The rows come from 4 hidden closed curves, with some noise, and rows from the same curve form a group. Each curve winds through 8 dimensions. The rows are also pushed far along 5 directions, which tell nothing about the answers.
In the rows, zero is written as 128.
Known rows, each followed by its group:
[132 145 130 130 145 148 129 151 123 104 148 133 134 119 142 136 116 144
 107 140 129 108 171 138 120] | k_837
[123  70 126  89 120 123 141  80 154 138  90  88  88  65 127 118 122  90
 171 125  76 148  78 120 143] | k_4
[ 99 140 112 118 126  98  74  90 120 144  89 112 125 124 104 138 180 169
 166 125 135 127 152 111 150] | k_4
[ 76 134 126 103 115 122 129 136 103 143 131 133  57  86  92 174 185 199
 165 156 125 143 178  94  96] | k_299
[139 102 132 134 150 125 143 169 121 107 132 159 151 144 148 126  86 116
  98 173 115 138  79 133 140] | k_871
[129 139 157 114 116 152  99 118 115 156 114 143 123 140 117 155 127 112
 147 116 128 130 108 128  97] | k_871
[156 136 120 168 156 107 171 122 148 100 139 111 156 133 145  87 109 143
  80 118 135  95 167 147 187] | k_837
[117 121 129 121  99 140 144 156 145 125 172 115  93 132 102 114 126 113
 133  92 152 114 133 123  95] | k_4
[110 117 116 123 130 103 105  86 131 164  99 113 115 138 113  95 132  98
 142 108 127 129  69 114 157] | k_837
[110 120 100 129 128 108 166 106 126 170 132 111  74 129 107  94 153 126
 151 101 131 152 105 105 127] | k_4
[116 125 138 131 134 139 113 114 127 121 117 121 166 134 154 115  98  83
 115 123 117 116  89 140 155] | k_837
[ 94 133 153 147 135 111 176 141 122  96 117 125 182  81 144 155 124 179
 150 150 123  91 218 131 169] | k_871
[119  97 124 107 121 115  91 114 150 121 104 122 140 104 107 136 132 121
 183 122 131 113 126 118 129] | k_299
[141 121 140 121 141 147  78  76 120 125  85 112 171 119 126 127 131 125
 142 111 129 102 139 143 151] | k_299
[154 161 139 127 147 179 116 124 106 161 153 150  75 202 137 108 112  87
  80  98 141 149  54 132  99] | k_4
[169 129 155  97 159 141  30 113  86 131  36 206 177 137 127 161 125 128
 130 217 121 134  90 131 129] | k_837
[114 123 113 141 102 124 130  98 139 114 139  97 114 115 101 104 170 138
 106 116 146 123 139 130 152] | k_837
[122 152 112 143 115 146 161 152 142 133 203 107  70 155 125 130 138 131
 103  83 140 144 140 127  90] | k_299
[132 145 103 118 123 116  94 133 143 160 142 136  94 165 120 138 141 110
 157 104 135 155  95 113  89] | k_4
[135 116 144 108 125 166 146 134 137 113 144 119  85 124 134 130 116 103
 115 120 107 141  96 138 116] | k_837
[ 86 130 109 128 103 101 110  95 115 144 102 106 153  49  95 153 182 185
 182 143 134 105 230 114 119] | k_871
[122 151 127 151 158 132  96 141  81 119 120 180 155 169 126 149 153 186
 101 175 166 133 141 117 139] | k_299
[126 161 101 139 146 127 122 162  99 140 147 163 126 175 127 138 156 165
 128 142 156 156 143 118  97] | k_4
[121  88 129 121 150 157 135 116 120 117 136  88 143 111 164 120  86 106
 117 107 100 131  98 141 137] | k_299
[149 145 150 143 138 141 153 149 120 149 154 156  95 200 145 126 100 100
  82 118 124 158  53 131 123] | k_4
[128 135 148 115 145 134 122 108 110 152  95 147 110 119 123 131 124 129
 133 143 117 121 120 122 135] | k_299
[113 131 131 121 163 132  99 113  98 111  92 139 157 110 153 146 128 158
 124 170 117 120 145 126 157] | k_4
[169 102 168 117 159 109  60 161 137  48  41 213 252 125 148 176  97 136
 148 239 122 104 121 145 182] | k_871
[105 128 183 128 105 146 159 187 135  79 154 133 144 113 131 173 102 155
 122 135 121  97 178 141 125] | k_871
[112 144 100 145 128 147 198 135  97 153 175 109  79 128 113  89 157 152
 106 102 149 141 161 122 101] | k_4
[140 135 124 112 127 113 105 136 126 160 109 174  83 170  91 135 156 126
 157 146 137 162  71 108 106] | k_871
[113 120 122 146  96 125 215 162 139 117 169 117 130  92 126 119 131 124
 129 129 125 133 165 135 108] | k_837
[156 152 158 150 148 145  96 203 107  88 152 209 163 217 145 152  93 134
  58 177 159 129  86 138 127] | k_837
[100 117 167 110 104 152 159 202 144  86 176 145  88 130 110 180 128 159
 159 126 139 127 154 115  91] | k_299
[151 121 119 103 131 153  87 140 135 109 128 152 113 134 128 149 139 111
 131 157 125 155  95 132  94] | k_837
[150 116 139 147 138  97 123  50 145 131  64  91 179 103 140 100 120 119
 111 120  98 105 123 148 215] | k_299
[131 146 131 134 155 137 121 155  89 143 138 176  99 176 123 123 126 148
  85 159 148 142  93 115 118] | k_837
[149 124 144 134 146 139 171 193 140  95 158 141 145 130 148 107  61 106
  86 144 113  96 131 152 131] | k_871
[105 129 121 114 111  90 129 132 117 180 111 140  77 118  78 130 157 158
 170 134 131 134 134  95 104] | k_837
[121 167 138 140 133  94 115 125 126 101  87 168 157 119  96 156 190 211
 161 173 161 100 226 115 166] | k_837
[100 106 176 112  99 159 173 164 152  54 151 118 111  76 114 166 138 160
 146 140 127  99 189 134 137] | k_871
[145 135 178 137 130 153 167 185 152  58 151 161 160 125 140 154 100 142
 120 146 143  89 183 146 138] | k_299
[104 115 150 101 125 141 179 157 163  96 147 109  89  90 134 149 117 130
 176 114 101 115 157 127 127] | k_871
[168 146 147 123 163 147  69 113 100 152  90 200 129 194 140 131 110  93
  97 165 137 148  35 124 131] | k_4
[140 136 141 129 132 151 126 146 136  58 122 149 167  89 130 151 147 163
 126 174 144  95 211 144 140] | k_837
[124 108 142 112 145 141  96 112 115 122  93 130 146 144 131 104 109 108
 127 129 131 114  82 131 159] | k_4
[154 103 129 133 159 132 145 110 117 118  86 126 180 123 155  94  99 107
 121 142 109 128 104 147 169] | k_4
[143  89 109 129 123  81 103  98 150 143  77 119 185 116 140 113 106  80
 149 144  95 145  61 134 158] | k_837
[128 118 138 153 115 136 193 122 135 100 153  86 146  71 139 108 112 138
  84 121 117  98 191 150 150] | k_4
[157 167 130 114 155 145  79  78  81 167  64 180 111 135 105 156 194 170
 148 173 134 158 145 118 113] | k_299
[119 166 124 144 149 147 136 134 103 109 150 138 117 145 147 143 151 172
  92 140 140 134 165 129 135] | k_4
[111 122 134 142 130 125 190 186 160  93 192 125  95 151 149 137 101 125
 119 110 126 137 112 124 135] | k_299
[144 103 125 121 133 127 134 102 166  95 114  87 143  88 127  86 106  96
 117 115 111  86 135 152 174] | k_871
[122 109 121  93 145 106  74 116 124 149  72 159 131 116 113 138 129 118
 184 163 116 131  91 108 128] | k_871
[150 189 135 170 150 137 158 100 112 141 125 136 128 163 112  84 156 152
  77 109 160  96 175 143 168] | k_871
[119 173 118 181 156 165 173 116  80 141 173 112 143 157 134  98 146 176
  75  85 173 106 200 141 130] | k_299
[117  87  70 127 139 104 121  69 181 159 153  37  90 138 156  82 103  56
 145  35  94 157  34 126 150] | k_299
[119 181 126 160 118 132 163 111  92 195 150 130  88 155  88  96 163 152
 102  88 162 118 163 120 107] | k_871
[126 126 145 152 121 144 155 154 132 118 166 137 145 169 160 157 105 111
 115 113 127 158  89 136 116] | k_871
[148 130 105 148 123 143 130 136  97 152 153 152 119 159 103 122 160 145
 109 131 160 159 120 124  83] | k_299
[ 99  84 151  73 135 141  77 182 117 135 123 166  99 141 127 178  84 105
 179 153 111 148  41  99  79] | k_299
[129 106 137 116 118 130 139 204 126 121 155 179 124 152 116 136  98 112
 141 152 148 135  92 113  83] | k_4
[144 120 118 167 136 148 197 144 135  96 173 116 159 114 147  85 100 111
  76 121 143 105 154 153 141] | k_871
[112 142 138 128 117 142 106 143 124  82 122 141 174 109 139 169 149 147
 128 165 130 123 170 140 131] | k_837

New rows. What belongs after each?
[127 117 118 128 139 150 144 124 113 109 126 130 126 139 114  85 148 134
 125 122 159 121 129 129 144] | k_4
[131 122 149 102 132 148 108 105 129 116  99 120 108 119 135 154 138 130
 138 135 101 142 110 134 141] | k_4
[110  99 134 102 123 130 155 141 113 115 104 126 126  75 118 142 142 160
 167 161 109 134 162 121 121] | k_4
[127 137 128 129 102 137 165 137 138 143 158 102 101 109 111 117 135 126
 134  91 131 118 169 132  97] | k_4
[137 142  92 122 113 148 133 143 131 175 186 116  71 161 114 103 130  90
 127  75 142 155  99 122  53] | k_4
[148 104 144 121 169 132 126 142 139  74  92 159 193 118 175 134  83 109
 138 172 114 113 113 139 174] | k_4
[122 129 140 134 127 158 127 115 129 117 145 103 132 131 122 121 129 133
 125  86 147 102 155 138 130] | k_299
[126 135 134 120 146 157 116 130  73 131 112 163 121 132 118 128 146 158
 105 168 145 133 131 121 116] | k_4
[113 116 108 160 153 105 140  74 110 147 103  92 167 121 134  93 134 150
 120 108 131 115 140 129 184] | k_299
[136 110 105 118 136 121 125  99 110 169  98 124 125 127 113  88 132 106
 150 120 128 140  91 121 123] | k_4
[109 179 100 139 131 100 111  85 104 150  99 137 123  83  98 148 210 209
 156 158 150 116 242 109 129] | k_4
[113 121 146 124 135 150 127 148 114 118 143 133 124 154 130 109  99 116
 103 118 143 110  95 128 135] | k_4
[122  89 166  94 109 139 100 174 132 112 108 169 153 141 143 170  83  70
 149 171  96 155  28 131 108] | k_837
[143 151 117 157 181 131 142 122  99 134 125 157 147 181 171 104 108 123
  79 145 133 145  87 132 163] | k_4
[132 132 114 139 153 144 165 111 108 132 135 111 119 136 152 102 130 130
 100 120 118 145 119 137 145] | k_4
[ 87 121  97  77 113  90  83  91 104 236  88 141   7 132  60 156 204 150
 227 126 118 199  64  62  70] | k_299
[133 130 125 132 125  95  91  81 103 165  59 145 159 117 106 146 168 157
 151 163 117 147 126 121 144] | k_871
[147 139 118 148 185 115 113  61 129  98  62 130 209 110 163  93 128 134
 131 149 137  88 162 143 223] | k_4
[118 127 110 112 104 135 124 154 103 147 140 131 104 128  88 130 169 158
 154 126 147 147 154 118  71] | k_4
[123  85 156 111 142 118 142 138 160  81 108 138 140  97 166 156  83 108
 138 169  88 130  84 127 172] | k_4
[120 106 137 123 147 136 157 123 128  88 113 102 149  94 165 135 111 140
 122 143  93 130 139 142 168] | k_4
[150 147 129 135 173 145 133 133 108 160 126 160 123 183 153 100  86  84
 104 124 126 137  60 132 128] | k_871
[143 134 141 129 136 131 125 175  92 120 107 202 167 145 110 136 134 157
 135 188 161 125 148 122 107] | k_4
[104 140 164 123 106 160 153 200 123  92 179 158 100 140  99 176 148 182
 143 131 163 118 185 118  85] | k_299
[128  96 107 146 122 103 158  95 140 106 107  88 168  84 123  87 140 139
 125 128 128 112 160 139 177] | k_4
[117 134 116 101 114 165  96 145  99 148 156 135  69 138 103 141 155 136
 128 126 144 153 118 116  58] | k_4
[110 134 112 125 122  96 116  86 160 138 112  83 136  94 123 117 140 127
 172  92 122  99 171 124 155] | k_4
[144 144 109 164 115 110 149  94 162  86 121 101 192  87 124 104 165 144
 122 124 146  93 222 155 173] | k_837
[ 87  93 142 100 138 113 111 125 134 108 101 120 119 106 137 143 112 132
 158 147 107 123  94 110 166] | k_4
[135 146  85 174 140 108 150 101 146 142 163  84 154 139 143  82 123 118
 104  72 143 110 159 142 147] | k_299
[129 123 108 135 130 143 162 135 134 129 161  88 117 153 137  91 120 110
 119  77 129 141 115 140 122] | k_4
[156 148 140 139 122 127 120 135 133 118 115 137 175 114 126 143 128 141
 123 142 123 108 183 149 124] | k_871
[129  55 148 141 105 132 218 193 167  49 177 101 165  89 154 108  58  98
  97 135 110 111 118 151 152] | k_4
[141 126 130 156 147 112 107 162 132 109 141 159 178 183 152 131  83 115
  92 143 142 123  83 133 149] | k_299
[127 115 117 101 145 140  63  72 115 135  81 103 137 106 137 124 134 116
 137 131 108 128 106 131 143] | k_4
[128 111 159 137 109 154 156 162 148  78 160 145 136 149 138 157 123 120
 122 129 138 144 103 135 128] | k_871
[129 146 110 112 160 126  81 116 111 154 104 137 130 160 146 137 131 126
 150 125 120 150 101 122 119] | k_4
[145 114 101 128 148  87  82   8 134 164  42  93 143  95 139 106 155 112
 135 136  88 146  88 129 200] | k_4
[129 136 124 111 125 133  52  49 126 156  75 122 119 134 115 157 185 128
 172 118 122 161 100 120 132] | k_871
[101  38 164  64  59 144 134 163 178 106 146  79  78  62 116 186  92  80
 188 114  60 158  66 127  74] | k_871
[119  97 116 116 101 139 148 172 126 127 164 109 116 120 113 119 117 119
 132 115 128 139 121 128  82] | k_4
[ 77  77 140  83 108 132 120 131 134 121 120  92  93  83 105 124 118 120
 174 112 116 110 112 110 126] | k_4
[128 132  86 167 115 132 201 125 146 130 203  74  96 115 131  93 141 132
  93  78 137 138 167 138 112] | k_299
[144 145 140 109 158 160 101 159 100 132 120 194 120 186 125 129 124 119
 141 147 159 138  88 119 100] | k_4
[130  86 145  87 121 101 105 136 158 124  80 148 112 116 110 153 124 109
 191 157  95 147  66 115 136] | k_871
[154 111 175 124 140 163 175 190 122  67 131 188 153 126 146 149  97 133
 112 188 129 125 131 141 129] | k_4
[121 105 135 158 131 133 185 167 166  74 191  79 153 157 180 100  60  91
  71  81 114 115  95 155 172] | k_4
[144 119 116 106 109 146 101 122 137 145 136 119  89 149 107 122 147 101
 142 102 130 158  84 127  88] | k_4
[153 119 167 114 114 125 107 179 113 135 110 198 120 163 112 184 118 134
 125 186 116 166  73 121  93] | k_299
[117 157  78 132 137 107 120  78 122 178 126 112  84 115 114 116 182 147
 151 113 135 150 153 107 115] | k_4
[169 119 145 134 173 158 105 125 106  98  89 170 188 191 153  90  95  97
  89 150 146 123  59 149 176] | k_4
[113 116 151  95 131 166 131 162 131 124 158 119  83 136 146 146  85  94
 135 104 105 134  86 129  92] | k_4
[ 94 106 134 127  94 113 182 219 156  82 191 121 133  77 124 180 112 168
 163 140 122 115 211 123  82] | k_299
[131 176 104 129 154 118 115  53 120 188  91 123  81 149 109 111 190 139
 164  97 132 150 128 115 141] | k_871
[120 129 139 123 155 113  92  94 117 141  81 143 125 153 138 132 127 128
 127 145 116 138  71 115 176] | k_4
[167 141 107 149 143 121 140 106 145 116 127 114 142 125 139 108 139 132
 101 125 124 130 155 148 147] | k_837
[122 148 106 110 147 136  23  77 100 166  89 149 108 165  98 140 182 145
 158 125 158 143 101 105 114] | k_299
[106  94 120  87 132 132  89 131 115 103  88 140 140  86 108 138 150 151
 185 168 135 120 146 113 123] | k_4
[159 121 121 137 131 128 159 121 152 123 138 110 134 135 156 118 108  96
 114 112 102 149 103 146 135] | k_4
[141 112 147 111 156 153 132 130 128 102 101 148 148 133 144 114 102 104
 142 138 127 115 104 136 149] | k_4
[100 114 117 101  94 105 145 125 127 162 114 129  70  96  66 129 183 159
 199 127 141 142 151  95  95] | k_4
[134 130 126 117 128 160  89 108 113 158 133 121 111 147 110 126 136 116
 136  95 142 133 108 128  91] | k_299
